There are 3 ways to turn a row about zero (a turn may also mirror it). The second row of each pair is the first, turned, with some noise. The first 27 pairs use one turn. New pairs use 2 turns, one after the other, and a turn may come again.
Known pairs, each followed by its turns in order:
[  4 -13 -33  31 -24  18  -5  -4]
[ -6  16 -21   1  22  30 -30 -18] : pas

[-60   0  -3  -2  43 -16  46  16]
[ 32  70  21   0   3  38   1 -25] : Zodi

[ 16   3  68   9  68 -12   3  53]
[-19 -12  72  17   9 -52  12  48] : pas

[ -4 -57  25   1 -21   0  -5  10]
[-17 -18   0 -22 -21  -9 -50  12] : pas

[-6  9  0  6 10 -4 -4 19]
[-18  -9  13  -2  17  -6  10   0] : pas

[  5 -39  14 -14  15  48 -14  -7]
[ 34   6  44  33  -6 -15  23   7] : Liref

[ 14  68 -32   3   0  68 -13  18]
[-40  15  46 -26 -31 -68 -20  -6] : Zodi

[-13  -5   4   3  43 -15 -13  -1]
[-18   2  31  -2  25   0  -8  17] : Liref

[ 21  12 -32  -5   9  -4   4 -34]
[ 44  10  -3  22   5  19  10 -18] : pas

[-26  13 -52  -7   0 -21  44  -4]
[  3  43 -20 -15 -37  25 -31 -32] : Zodi

[  6 -22   9 -12  -1 -20 -37 -31]
[ -2 -14  14 -14  21 -21  43  13] : Liref

[ 40 -49  19  -1  -4  46   2 -15]
[ 44  29  19  27 -28 -23  49   6] : Liref

[-21  24 -28 -33   0  11   9 -47]
[ 27  19 -17  -1 -36  29  39 -40] : pas

[  8  53 -29 -34  -7  30   1  27]
[-14  18  26 -16 -56 -32 -36  13] : Zodi

[  4   4 -20 -12   8  59  -8 -18]
[ -6  31  -2  29 -24  12  -7 -26] : pas

[  8  -5  -8   3 -57 -33   7 -10]
[-10  -9 -44 -37 -30 -21  20  -9] : Liref

[ 21  14 -29   3  -5  11 -16  -3]
[-10 -17   2 -14 -10 -27 -21  -9] : Zodi

[-12  17  -6   0 -42 -16  16  -8]
[-30  17 -30  19 -13  13 -17   0] : Zodi

[-16   7   1   4  -4  -2  -1 -20]
[ -2  13 -17  14   3  -2   1  -1] : Zodi

[  7  -5  20  -6 -21  19 -13 -15]
[-15  -6  -1  18  -4 -11  24  13] : Zodi

[-16  31  68 -24  -1 -67 -11  -4]
[ -9 -62  10 -25 -20 -20  59  43] : pas

[10  3 40 68 16 21 34 20]
[ 24  52   3 -12 -29  35 -31  35] : Liref

[-28  -6  24   9  -3 -19   5   1]
[ -5  -5   8 -24  -4 -10 -28  11] : Liref

[  1   1   4  41 -25   9  -7 -30]
[-31  -4 -28  18  19 -14  19 -23] : Zodi

[-13   0 -15 -68  11 -22 -32  57]
[-39 -44 -13  59  25 -27 -17  10] : Liref

[ 13  -5 -15   1  -8  68 -42  42]
[-49  27 -10  48  -4 -17 -33 -30] : pas

[ 27 -16  -7  47  -3  35  39  21]
[  6  51  -1  15 -48  32   3  -2] : Liref

New pairs. What belongs after each?
[ 68  29 -23   4  -8  20  32 -19]
[ 17  27 -13 -13  30  37  13 -65] : Liref Liref

[-11 -12   2 -62  21   6   6 -13]
[ 13  17 -54  -5  19 -31 -12  22] : Zodi pas

[ 32  -3 -61  65  15 -16   3  42]
[-54  64  -5 -12  -4  37  31 -40] : Liref pas

[41 38  9 -7 31 27 40  7]
[ -3   7   7 -34  21 -69 -24  -5] : Liref Zodi

[ -3  16 -24   7   7  -1  -2  10]
[10 -9 25  4 -4 18 -3 -7] : Liref Liref

[-32  32  12  20  19  38  -7 -13]
[  9 -10  14 -17  18   4  52  37] : Zodi pas

[-65 -34  11   4 -24  52   5 -26]
[ 51 -74   0  -4 -19  15  -7 -35] : pas Liref

[ -4 -13 -67   2  10 -33   4   9]
[ 25 -28  11  -1  18  -3  67 -19] : Zodi Liref

[ 14 -32  -2  11  24  14  -1   0]
[ 9 -8 -3 -4 -1 10 14 35] : pas Liref

[-19  -3   6 -31   3   6  -3  -5]
[ 22 -21 -15   4  31   8  13  -1] : Liref Zodi

[-17  -6  19  43  32   9  16   2]
[ 21  44  -5 -29  14 -20  16  14] : Zodi Zodi

[  5   2   5   7 -68  33  -6  -9]
[-24  -2   9 -58  12  43 -12 -18] : Zodi pas

[-13  45  13  34  -1  54  17   3]
[ -6  22 -36  59 -13  -7 -26   5] : Liref pas

[-10  -5   4  16  -3  -1  14  -1]
[  9   3   8   0   5  12 -12 -13] : Zodi Liref

[ 30  50  -4  27  24 -10   5 -12]
[-34 -21  -7  11  53  -1  -1   2] : Zodi Liref

[ 23  -2  20 -47   0 -18  -1  45]
[-63   7  -4 -16  -2  32   7  16] : Liref Liref

[ 16  -7 -28  -7  11  23  20 -27]
[ 33  -2 -28 -21 -16   5   6 -14] : Zodi pas

[ 19  12  -1   6  15  -9  14 -23]
[  3  12  -6  19  15 -20  -6  18] : pas pas

[  2  12 -23  23 -16  10 -20   3]
[ -2  -2  33  -4   5  26   4 -13] : pas Liref

[ 15  -7 -28   1  52   8 -31  31]
[ 23  13  -3   4  29 -47  24  38] : Zodi Liref

[  8 -68 -13   8   2  17  13  -2]
[ -2   3 -30 -27 -19   8  58 -19] : Zodi Zodi

[-29  46   6  68  -5   1   6 -18]
[-33  65  46   5  -3 -18  12 -11] : pas pas

[-27   4   4 -16  39 -20  34   2]
[ 32   5 -29  20  24  24   5 -16] : Zodi Liref

[  8 -27  21 -14 -37  27  26   0]
[-35 -22 -40  -7   4   6 -29  15] : Liref Zodi

[  3  -3  -3   5  18 -13 -35 -11]
[-18  20   3   1  12  -2  24  23] : Zodi Liref

[-14  24   9  -3  16  -6 -40  25]
[ 11 -19  45 -11  12  11  14 -21] : Liref Zodi

[ 18   6 -61   4   0  11  42 -13]
[ 23  19 -19   7  55  29  30 -20] : pas Liref

[-10  27   4  -9 -40 -31  -2  43]
[-19 -11  44  42  17 -24 -10  -8] : Zodi Zodi

[ 25   5   1  -2  42 -20 -21  39]
[-16   7  15  16  -7  48 -40  17] : Liref Liref

[-9 21 -1  0 13 -3 12 -4]
[  6 -14  12  10  16   8   8   3] : Liref Liref

[ 47  -9  -1  -5  -5  11  -4 -33]
[  7  41 -17 -11  17  -5 -11 -29] : Liref Liref

[ 55  11 -33  27 -13 -27 -15   0]
[ 60 -37   8  24 -17  -9  -6 -23] : Zodi Zodi

[-26  -9 -32  -7   8   0  -8  23]
[-16 -18 -17   5  11 -25  16  19] : Zodi Zodi

[ -3 -23  -2  -2  10  61  17 -20]
[ 14  24 -13 -22  -8 -44 -32 -35] : Zodi Liref

[  5 -68  23  14   9  29  -9   6]
[ 20  57  38   4 -21 -32 -12  -6] : Zodi Liref

[ 27  40  -6 -22 -48  28  18 -55]
[-17  13 -39  19 -18  48  11 -65] : pas Liref

[ 44   1  29  -2   4 -25 -39  -5]
[ 31 -39  36 -13  17  33 -13  -7] : Zodi Zodi

[-37  47  -1 -47  -1 -10  -5  -6]
[ 11  25  -7 -29 -20 -30 -19 -50] : pas Liref

[ 68   5  13 -22 -18   0 -11  21]
[-27 -21   9 -23 -14 -50 -35 -31] : Zodi pas

